Every row belongs to one group in each of 4 separate groupings. Each group adds its own fixed numbers to the row, and there is some noise. The rows also spread widely along 13 directions, which tell nothing about the answers.
In the rows, zero is written as 128.
Known rows, each followed by its group in each grouping:
[110 130 117 159 169 161 156 126 107 209  92 140 115 109 142 130 132 114
 140 137 112 122 120 194 169 162 122] => B S J213 X
[221 128  88 130 148 121 113 142 116 197 150 177 116 124 101  61 131 121
 126 145  91 128 129 148 103 148 115] => V Q J213 X
[106 108 169 121  95 123  86 135 128 154 160 157 164 154 150 156 127 141
 122 121  99 163 136 109  68 150  83] => Y Q J710 U
[189 114 142  96 186 155 104 155  87 144 174 194 125 126 112 104 153 145
 106 137  99  76 179 121 155 123 104] => Y A J498 H
[162 108  95 115 112 119  90  95 167  84 162 133 128 145 146 126 141 194
 129 113 117 154 127 122  76 106  91] => B N J427 H
[141 108 120 109 141 146 121 114 134 115 121 184 120 135 132  89 200  85
 115 114 118 166  91 129  93 138 130] => P N J384 U
[ 89 120 122 142 118 111 163 150 105 113 168 166  52 157 113  73  97  92
 117  89 110 100 162 119 143 138 151] => P S J498 X
[ 95 162 192 135 104 162 170 120 112 143 138 164  75  88  90 161 110 110
 180 155 129 129 156 144 148 166 172] => V A J427 H
[170 149 141  80 139 149 123 141 118  68 173 160  76 114  98  92 111 164
 145 127 125  78 190  94 136 108 155] => V N J384 H
[154 154 131 142  96 174  94 103 130 114  98 154 107  79  96 135 121 148
 180 149 103 132 149 103 115 165 101] => B A J710 X
[133 138 177 122 107 102 134 124 109 141  67 152 142 100  95 148 148  86
 127 115 103 140 141 101 156 156 112] => B Q J384 X
[128 115 123 148 144 197  75 145 131 145 127 181 102 115 132 157 110 184
 159 164  90 146 130 124  66 132 123] => Y Q J213 H
[142 135 123 168 104  74 192 148 117 150 177 186 111 158  71  72 168  69
  78  87 117  98 166 118 137 149 139] => Y Q J384 H
[167 149 119 153 170 150 168 153 127 133 111 137 112 106 114 123 160 125
 131 146 143 148  97 194 151 110 156] => B Q J213 U
[147 116 117 130 107  82 100 126 129 144 114 118 128 153 106  96  92 125
 144 103  96 129 131 102  85 136 139] => Y N J213 X
[123 142 119  69 110 155 123 147 146 120 205  56 146 144 159  69  82 162
 161 127 152  90 149 183  97 133 142] => V A J213 X
[157 145 128 133 135 163 107 132 118 213 136  81 191 129  97 126 101 155
 137 122 118  31 175 127 131 164 137] => V S J213 U
[141 126  81 108 149 161 128  80 153  87  94 106 127  94 150  73 180 117
 141  94 125  91 133 162 153 145  99] => Y S J384 X
[112 120  93 134 104 131 136  57 145 128  97 117  80 113  89  85 113 113
 162  93 119  91 140 101 122 166 159] => P S J213 H
[155 129 113 131  96  90 158  99 160  58 184 154  84 121  88  89 162 141
 125  93 141 112 155 106 129 117 138] => Y Q J213 H
[ 78 121  93 177 113 143 138 113 147 148 121 110 126 170 104 113 124 136
 110  85 123 116 121 139  89 132 168] => B Q J427 X
[ 95  79 136  98 180 125 153  58 128 156 140 147  93 152 157 163 129 177
 104 107 156 149 106 170 138 108 150] => P Q J710 X
[ 97 129 113 102 106 119 144 162 139  75 193 119 106 156 156  52 132 112
 124 103 129 149 124 161 105 121 127] => B A J213 X
[126 102  98 126 152 131  62 164 137 115 155  79 179 189 149 116  91 202
  98  90  98  89 152 112  81  83 112] => Y A J213 X
[124 151 165 124  41 123 134 165 148  81 222 164 121 137 100 142 127 167
 136 127 147 141 169 101  69 141 123] => B Q J384 X
[133 117 166 126 109  59 130 163 115 119 190 187 123 154 146 118 138 105
  95 108  72 150 172 115 142 132  50] => Y A J427 H
[ 86  81 124 109 156 117 134  42 117 207  82 146 103 133 127 108 145  99
 142 100 112 142  91 142 122 169 167] => Y N J213 X
[149 115 159 135 135 133 112 125 116 180 205 193  99 148 103 189  89 210
 137 151 129 133 165 125  72 132 145] => Y S J427 H
[ 81 139 123 195  72 112 192 114 137 132  93  98 120 134  84 140 137  87
 138  90 156 138 114 147 120 149 186] => B S J498 H
[ 95 109 124 144 126  97 146  67 140 172  89 125 113 118 163 151 126 128
 144 112  94 156 116 163 159 155  86] => V N J427 X
[111 103 121 138 167 111 171 114 118 154 136 183  99 141 153 118 177 112
 100 107 115 145 119 174 157 134 113] => Y N J384 X
[193 109  99 105 156 150  89 146 135  83  92 139 133 134 139  82 160 107
 128 127 112 156  92 137  92  96 124] => P N J498 H
[122 132 111 147  99 135 116 100 138 167  71 128 123 116 131  90 132  69
 167 124  85 164  95 151  92 175 122] => V N J427 X
[119 131 118 104 115 163  90 132 132  86 171 153  81 112 129  70 109 143
 169 127  87 108 165 103 106 153 109] => Y A J213 U

New rows. What belongs after each?
[136 130  76 170 139 137 144 111 146 110  74 148 118 103 157 109 189 116
 120 113  89 143 117 160 169 140  54] => B N J384 X
[139 104 119 157 151 105 127 148 120 144 115 190 114 151 128 139 150 127
  95 119  94 177 117 130  95 112 112] => Y Q J384 H
[154  98 111 121 117  45 143 120 124 171 205 144 146 187 106  52 152  97
  81  67 120 108 143 118 103 146 127] => Y S J213 U
[142 118 123 127  83  59 120 130 149  87 152 110 150 175 108 104 127 133
 114  76 123 140 136  90  71 115 132] => Y N J384 U
[126 112 163  83 106 147  96 137 119 179 179 146 137 142 128 122  97 141
 157 145 125 146 128 141  52 166 143] => Y Q J498 U
[194 151 110 102 111  91 166 143 133 134 172  79 131 160 108  39  87  98
 137 125 159 114 135 176  99 129 157] => P A J710 H
[ 69 134 105 127 100 133 125 115 144 117 114  78 107 141 142  95  75 139
 156  94 100  99 154 117 112 148 133] => V N J384 U
[167 147 131 140 138 154  84 145 122 154  43 120 120 108 123 125  69 117
 194 167  81 158 114 147  82 143 135] => Y N J427 H
[114 112 155 122 151 109 148 163  94 119 171 178  93 145 131 115 133 116
 104 110 108 130 152 139 157 114 124] => Y A J498 X
[132 131 177 129  86  50 163 117 128 124 201 157 104 132 115 157 107 149
 127 103 122 116 189 120 158 145  91] => Y S J427 X
[116 157 102 158  73  96 183 106 167  69  93  88  96  90 139 126 130 115
 173 118 135 178 111 177 143 139 105] => V A J384 X
[120 155 126 237  82 112 185 145 135 201  95 139 130 124 114 161 113  97
 150 146 113 168 111 186 113 173 111] => Y Q J710 X
[122 127  64 121 127 161  91 119 155  84 118  89 103 133 147  65 102 168
 157 107 105 103 132 131 102 119 122] => B N J213 X
[136 113  79 119 130 145 147  55 165 119 128 109 127 113 119  87 187 146
 124  98 147 100 120 150 138 139 131] => B Q J213 H
[163 141 113 161 131  88 163 138 133 137 116 141  86 105 129 117 106 129
 151 139 103 147 134 169 159 134  97] => Y Q J213 X
[115 127 146 112 116 148 129 100 120 199 102 131 143 117 134 131 117 112
 151 134 101  92 157 132 140 192  96] => P N J384 H
[104 119  80 155 128  91 163 134 142 113 126 132  95 160 154  85 138 114
 110  96 111 175 103 162 116 118 116] => B N J384 U
[169  91 141  84 120  79  86 127 112 105 118 198  80 137 126  86 123  92
 153 129  93 219  94 102  54 124 137] => Y N J498 H
[117 141 118 167 124 140 162 127 148  80 156  89 163 155 105 134 173 156
  93  83 168 100 133 142 134  95 152] => B A J710 U
[143 129 134 140 110 130 128 117 110 176 134 190 115 118  84  79 169  75
 133 115  90 103 141  98 131 176 134] => V N J213 X
[ 88 115 133 147 144 155 123 151 106 137 102 193  84 149 101 101 137  85
 118 108  98 153 115 117  78 135 184] => Y Q J384 X
[106 121 155 107  66 154 125 132 155 126 229 147 169 155 137 148 159 159
 122 127 150 128 154 129  60 158 103] => P A J384 H
[162 155 108 156  68 120 160 142 152 102 197 149 125 126  97 109 154 147
 129 128 133 125 164 132 107 149  98] => B A J384 H
[126 105 157  23 142  87 120 137 122 104 176  98 128 155 174  55 105 106
 135  98 143 139 123 168 107 117 149] => Y S J213 X
[101 140 124 188 100 133 151 166 126 102 138 158 114 152  91 104 159  97
 111 100 109 117 139  99 116 123 156] => B N J213 H
[ 51 126 146 120 136 135 176  88 131  76  87 106  76 124 149 105 133  90
 152  87 143 131 111 160 162 123 177] => Y N J710 X
[116  63 111 135 150  80 129  75 134 153 153 186  92 157 161 164 146 181
 110 107 116 191  99 146 106 116  98] => Y N J498 X
[105 154 148 177 128 207 144 142 130 150  86 160 100  85 115 190 121 149
 175 172 119 139 135 160 110 156 145] => Y Q J384 H
[139 121 106 145  90 157 139 117 157 145 178 124 163 135 131 134 173 145
 135 136 157 159 101 178  63 143 132] => V A J498 H
[143 110 146 101 145  73  87 162 110 124 115 102 151 177 117 134  65 157
 111 100 102 148 141  98  82  93 142] => Y A J384 U
[106 136 145 107 135 171  94 148 124 140 141 111 146 135 163 127  99 160
 138 127  94  84 170 140 138 140  88] => B N J427 X
[ 79 129 139 161 114 155 127 143 113 124 156 206  48 114 123 138 112 138
 148 130  81 134 164  99 124 147 124] => V S J213 H
[ 88 118 139  92 103  80 150  83 128  66 135 151  37 107 121  88 117 106
 157  94 111 162 132 106 150 132 146] => V A J213 X
[ 85 127 185 132 145 168 128 148  89 203 137 157 139 140 138 182 105 145
 135 151 123 147 133 160 118 149 138] => B A J710 X
[149 108 160  91 133 122 105  93 137 134 184 150 133 133 121 172 126 206
 117 117 130 114 159 117 117 115 119] => V Q J427 X
[103  79  99 115 171  94 146  73 122 175 164 150 107 183 132  69 152 111
  80  64 125 113 122 159 116 134 158] => Y S J427 X
[165 122  80 155 132 103 123 131 149 142  91  85 132 169  98 121  78 159
 123 112 131 150 101 141  60 102 169] => P Q J384 U
[137 118 133 145 175  91 176  94 107 171  92 125 119 132 125 135 133 115
 114 108 130 130 122 178 182 123 134] => Y A J710 X
[183 156 139 142 106 149 145  77 149 126  78 102 151  84  64 140 158 107
 162 134 145  98 132 135 141 156 149] => P A J427 H
